The same things were measured in two ways. Each way mixes the same 8 hidden numbers, adds some noise and spreads widely along 5 directions of its own, which tell nothing about the thing.
Some things both ways: the first way, then the second way.
[  5   6 -13  -7  -3  13  13  10  25 -14  -4  -9  -5 -16 -10 -16   2  17
 -19   0  -1]
[-37  11  11 -20   9 -26  -7 -10   0 -19 -19  -4 -16  -5  -5  42 -18]

[ 13  33  -4  11  17  23  -6 -15   2  -1  -6 -14  15  -3 -21 -15  24   8
   6   2   1]
[ 17 -37 -29  -2  -7  -6 -32  -5 -31 -11  21 -26  23 -23   2 -19  21]

[ -7  17  15  33   9 -22 -13   3  14  12 -16  21  14  15 -40   2  19  15
 -19  40  24]
[ -1 -12   9  -2  17  23  13  30  15   9  16  18 -28   8  10  -7  35]

[ 16   3   5   1  11  20  -5 -10  12  -1  -2 -10  10  16 -19  11 -16  11
  -2   4  -9]
[ 56   2  17  -9 -14  39   2   0   7   0  12 -33   4   5  -5 -10  11]

[-10  -2  -1   5 -18  -9  -4  20  13  -3  -6   5  -4   3 -10  -7  16  16
 -25  18  17]
[-14 -14   2  -3  32  -5   1  26 -15 -15  34 -16 -18  -3  21   8  26]

[  1 -15 -28   1 -15  35   8  28  -6  23   8  -4   1   2 -17  -3   1  27
  19  13 -26]
[ 35  -1  13  28 -29  14  -4 -13 -19  21  -3 -16   5  17 -12 -34  35]

[  7  20   8  20  13   5   4  -4   2  -8  -6  -4   6   1 -33  -5   8  10
 -18  12   8]
[ 12  -9 -15   4  -6   8 -12 -10  11   1   6 -22  13 -13   6   0  11]

[ 21   3  10  17  -6   8  20  40  -3  -8  -3  16  -1   4 -29 -14   1   1
 -14 -13  -7]
[ -4  11  -4  15  -9 -10   4 -17  -2  18  -6  -7   8   3   1 -13   9]

[ 15  17   1   8   3  -5  11   8  12 -20  -2   6  -2 -13 -18 -19  11  -7
 -25  -3  13]
[-28  16 -11  -1   2 -26   2 -21  18   5 -11 -15   9  -6   6  21 -10]

[ 11   5 -15   2   6   4  24  22 -18  -2  21   1   1 -10 -19 -14   4  -4
 -27   0  26]
[-18  19 -32  17 -17 -28 -15 -15  17  -3 -22 -12  19 -16   0   3  -7]

[ 27  17  32   8  -4 -12  21  26  -4 -21  11  15  15  24 -56   2   6 -16
 -17 -35  -8]
[  8  25   2  11 -19  14   1 -18  10  -2  -6  -6 -12 -10   6 -10  -2]

[-13  -2   0  38   1  16  19  10  13   1  -3   1 -14   5 -38  -3 -14  39
 -14  20 -27]
[ 24 -28  11 -19  10  28 -15  27  20  -3   9 -19  -9  -7  -2   2  30]

[ 20   4   1  26  -3  15  18  16 -11  -3  21  14 -10   2 -32  -6 -10  -9
 -12  -2   1]
[ -6 -21 -41  -9 -10 -18 -29   6  21 -11  21  -8  26 -26  -1 -17  10]

[ 12   2   3  17  -2  29  17  33  -1   8  -7   6   0  13 -22 -12  -4  23
 -10   2   0]
[ 11 -12  13  -5   0  10 -10  20  13   0   8 -11  -5  -3 -10 -13  25]

[  3  -9  -7  12  -7   6  32  34  12   0   6   4  -4   4 -21 -17 -12  13
 -22  -5   0]
[-16  15  -6  10 -11 -24  -3 -23  -1  13   5 -15  21   3  -1 -17   0]

[ 21 -12 -23 -19  -5  14   0  24  -8   0  28  20  -8  -6   7  11  -9  -6
   0  -6 -14]
[ -4   6   7 -11  17   7  -4  15  26   4  21 -11   4 -11   0 -18   4]

[ -2 -18 -11   7   8   2  31  18  10  13  21   2   0  13 -15  -2 -31  12
 -39   8  28]
[-14  14  -3   7   5 -12  27  -3 -41  27   1  19  -2  18  11 -23   4]

[ 23  19   2  -1  17   8  -7   0  13  -2 -27 -12  30  -3 -32  -9  13   5
   6  16  -3]
[  5 -28  -2 -13 -10   7 -41  -3  12 -21  -9 -20  -7 -32 -11  10   7]

[ 25 -13   7  13  21  14  -3  18  -1  11 -35 -13  26  14 -20  -1 -20   8
 -10  30  13]
[  7 -26 -28   3  -6  -8 -16   5 -40   1  -8   6   4  -9  -1  -5  14]

[  6  10 -10   0  18  -4  -2   6   4  -6  -2   8   5 -11 -14   0   9   8
 -13  16   1]
[ 17   2  -2 -13   8  10 -16  18  38 -12 -11 -32   4 -22  -5  17  -3]

[ 24  18  19  26  16  -8 -11  17  -7 -10 -21  27   8   2 -36   4  12  -6
  -7  17  -9]
[  8 -23   5  -5  27  28   3  24  18  22  -3   5 -24 -12  10   0  30]

[ 23   6 -13  -5   8  19   5  26 -13  -1   6  11   1  -8  -1  -5   5  -2
  -6  -5   2]
[  1  10 -30  20 -11 -33 -12 -16 -21   1   3 -12  33 -10  -8 -10 -13]

[ -6  13  -6   3  18 -18  11   5  20  -9   9  16  -3  -3 -15   5   1  14
 -31   4   1]
[-11  21  21  -9  33  11  17   8  11  15   7  -5 -13   1  10   4  -5]

[ 36  12  12 -10   1   8  14  33  -1  -6   0   8  23  14 -32  -7   4 -14
   0 -27  -5]
[ -2  25   8  18 -23  -1 -11 -37  15  15  -1 -11   5  -6  -2 -30   4]

[  0   0 -12  28 -20  49  11  22  -6  -4   8   6 -38 -11   0 -14  -3  30
  -9   3 -19]
[  2 -22 -18  -8   7 -22  -7  16  -4 -13  20 -20  22  -1  -6  14  17]

Other things, the second way, with their names:
<66>: [ 12 -24  -2  -7  18   9   8  24 -32 -11  12  -5 -17   5  12  11  23]
<446>: [  2  12   9  -7  -8  23   6   4  -4   7 -10  27 -27   6   2  -6   2]
<61>: [-20  15  -6 -41  13  13  -9  35  34 -18 -16  -4 -11 -12   9  25 -18]
<508>: [ 12  11   6  10   0  17  -1   2 -13  16   5   8 -10  -4   5 -26   7]
<230>: [-37  23   4  -9   3 -17  11  17  -7  15 -23   8  -4  23   5  -1   4]
<445>: [ 11   6  -4  -9  -5   4   1   2   8   4 -12 -25   4  -7   2  -1   0]
<499>: [-18  22  13   9  -9 -14 -14 -25  -5 -16   0  16 -16  -8 -13  15 -16]
<489>: [  2  25   7  17  11  16  14 -11  -7  26   0 -32   0   8  27 -24  17]
<302>: [  1 -14 -10 -13   5  -5  -8   4 -44  -2   5  16 -12  -5  -3  -6  -2]
<188>: [-40  19 -24  12 -20 -29   9 -13  15   9  -7  36   8  11   3  -2   0]
<472>: [ -1  38   3  -5 -22 -14  18 -15   5   2 -34   1   5  17  -9  21 -23]
<257>: [-40   4   4  22   8 -14  -6 -27  -5  15   0  34 -19  -6   1  12  -2]
<173>: [ 41 -14 -36   7  -8  19   8  27  -8  -5  13 -26  20   5  18  -1  24]
<157>: [ 40  13  20  23 -17  12   6 -13  -1   9  -1  -8  -7   5 -17 -11  13]
<375>: [ 20  14  16  29  -6  12   5 -34  34  29 -13 -30   5  -3  -1   3  15]
<350>: [  9  -2   1  -8  -8  -5 -16   0  -1 -18   8 -16   1 -12 -11   4  -1]
<159>: [  2  19  15  11 -18   7   5 -13  -5  18 -14   8 -12  10  -6 -15  10]
<283>: [ -3  26   5   2   2  27  17   9   9  26   1   7  -7  18  19 -21   8]
<235>: [  6  13  19  -4  10  13   1   5  -1   4  -7 -15 -13  -2   2   6   0]
<382>: [  4  14  37  19  10   5   3 -40  -4  13  22 -23  -6   3   5   0  10]
<336>: [-34  27  -6   0 -11 -25  12 -26  18  14 -45  12   0   6  -3  33 -17]
<232>: [-18  -3   6  25   6   7  -4 -22 -15  24  -5  -4 -19  -5  21 -17  32]
<211>: [ -7  17  17  22 -11 -17  -8 -38  11   7   1 -18   5  -3 -13   0   2]
<418>: [-16  -9  -9 -10  23  12 -16  26  -9  -6   2  18 -20 -17   7   2   3]
<118>: [ 14  -2 -11 -18  17   2   0  29 -44  -2  13  -6   1  -2   4 -17  -4]
<486>: [-54 -29 -16   7  11 -51 -32 -19 -21   0  -2  28  -4 -28 -13  -2   8]
<224>: [  4  15   4  17  -4   8  19 -17 -14  24   1  -3  -6  13  16 -17  14]
<481>: [-32 -12 -15 -30  10 -11  -9  21 -40  -7 -10  20 -12   2   9   9  -5]
<220>: [-33   3  -1 -22  25 -11   3  20  -7   3   8  20 -19  -1   8  -2  -2]
<62>: [ -6   1  -2   4   2 -10  10  -4 -41  16  -9 -10   5  15   8  -7  11]
<255>: [ 10  34  11   3 -21   3   8 -13  48   9 -16 -38  21  11  -5  -2   1]
<67>: [ 19  16  18   5  -7  17   1 -20 -31   6  -7   8 -17  -2  -4  -7 -12]
<311>: [ -4  -5  -5   9  10  -2  -8   4 -36  20 -11  -8 -10 -12   9 -29  18]
<112>: [-16  16  -1 -25  -6  -8 -11  14  59 -16 -10 -18   3 -12  -7  12  -3]
<214>: [-31   4   9 -12  -8 -13 -10 -11  48  -1  10  -7   0  -3  -5   6  11]
<497>: [ -5  -4 -11  10   1 -19  -2  -4 -32  18  -4  -7  13   4  -1 -22  12]
<93>: [ -8   5   7 -21  12  23   3  26  10   4   7   0 -15   5  13  -6   8]
<407>: [  1  -2  -4 -31  -6   9  -8  11   3 -28  -2  -3 -13  -6  -2  23 -14]
<133>: [-36 -20  -5 -25  22  -7  -7  33 -17 -13  13  25 -21   3   5  13  13]
<383>: [ -6  11 -22  11 -26  13  -1 -19   3  21 -38   2   1   1  20 -10  11]
<473>: [-18  17   8  -7 -25 -10  -1 -33   8   6 -20   9  -8   5  -6  -1  -6]
<265>: [-32   5  -7 -15   9  -3  10   4   3   9 -10  23 -16   4  10  13  -1]

Some of these things the first way, each followed by its name:
[ 13  13 -29   1   1  40  43  26  -6   0  27   4 -14 -25 -24 -24  -5  19
 -14  -6  -4]
<486>
[ 17   8   1  27 -18  24  11  24 -21   2  24  19 -17   5 -26 -10   9  -6
  -4  -8   1]
<188>
[ 10   3 -24  -5   3  36  -6   1 -15   3  17 -14  -5  -2  11   0  10   6
  15 -12 -22]
<481>
[ -1  -4 -30  -2  -8  35  14  27 -17  13  22  -6 -13  -4  19 -18  12  16
  -5 -16   4]
<230>
[ 18  28  19  22  24  14   6 -14   5  -7  -5 -10  13  13 -25 -13  -3   0
 -32   1  42]
<265>
[ -6   7  12  47   3  11 -11  -4 -25   0  -2  -2 -12  18 -24   7   9  16
 -13  18   4]
<173>
[  7 -12 -35 -25  19  -2 -18  -3   6  20  16   7  14  -3  20  14  -1  -2
   7  18   3]
<118>
[ 11  19  -8  -4  12  17 -14  14 -33  -3  10  11   0   0  -9  16  27  11
  17 -13 -37]
<418>
[-13  16  13  31   1  -5  10  -3  23 -15   0   6  -9   9 -46   3   7  25
  -8  -4 -44]
<407>
[ -3  13 -22  -8  -9   7  17  16  25   1  10   7   0 -20 -24 -18  15  19
  -9  10  -3]
<211>
[  1  16   0   7  11   5  18  11  16  11   7  13  11   8 -39  -1  -1  24
 -21  17  16]
<157>
[-17   0  -2  27  -2  -1  40  10   4  -6  30   2 -17  10 -44  -1 -14  24
 -37  -2  -5]
<224>
[ 15  25  -9 -17  13  -1 -22   1   8  -3  -8  10  20  -8  -4  -1  34  -1
  11   3  -7]
<235>
[ 10  -3   0   3  11  -1 -11   7 -14   5   8   6  11  18  -9  16   3  -3
   0  -2  -8]
<283>
[-15   6  -6  21  17   5  31  -6  21   1  18  -2  -6   8 -40   3 -18  30
 -24   5 -15]
<302>
[-21  -8 -29  15 -21  26  42   7  17   2  39  -8 -31 -12 -28 -13 -18  34
 -28  14  -4]
<214>
[ 28   9  11  -5  17   0  -7  25 -10  -1  -9  18  24  18 -22   9  11  -7
   6 -12 -13]
<508>
[ 25  29  23  -3  19   5   6  12  11 -13 -10   8  22  16 -36   3   9   5
   2 -30 -27]
<67>
[ -5   2   5  16   7 -11   3  26  10  -6 -28  13   6  -5 -43   5  11  33
 -10  31 -28]
<257>
[ 21   5 -18   1  -2  39  18  29 -18   3  20   5 -10  -7   1 -18   3   3
   0 -20  -2]
<497>
[ -3  10 -16  -7   1 -19   3   2   2  -8  20   2   3  -7 -11  -5  26  -8
 -12  -3   7]
<489>
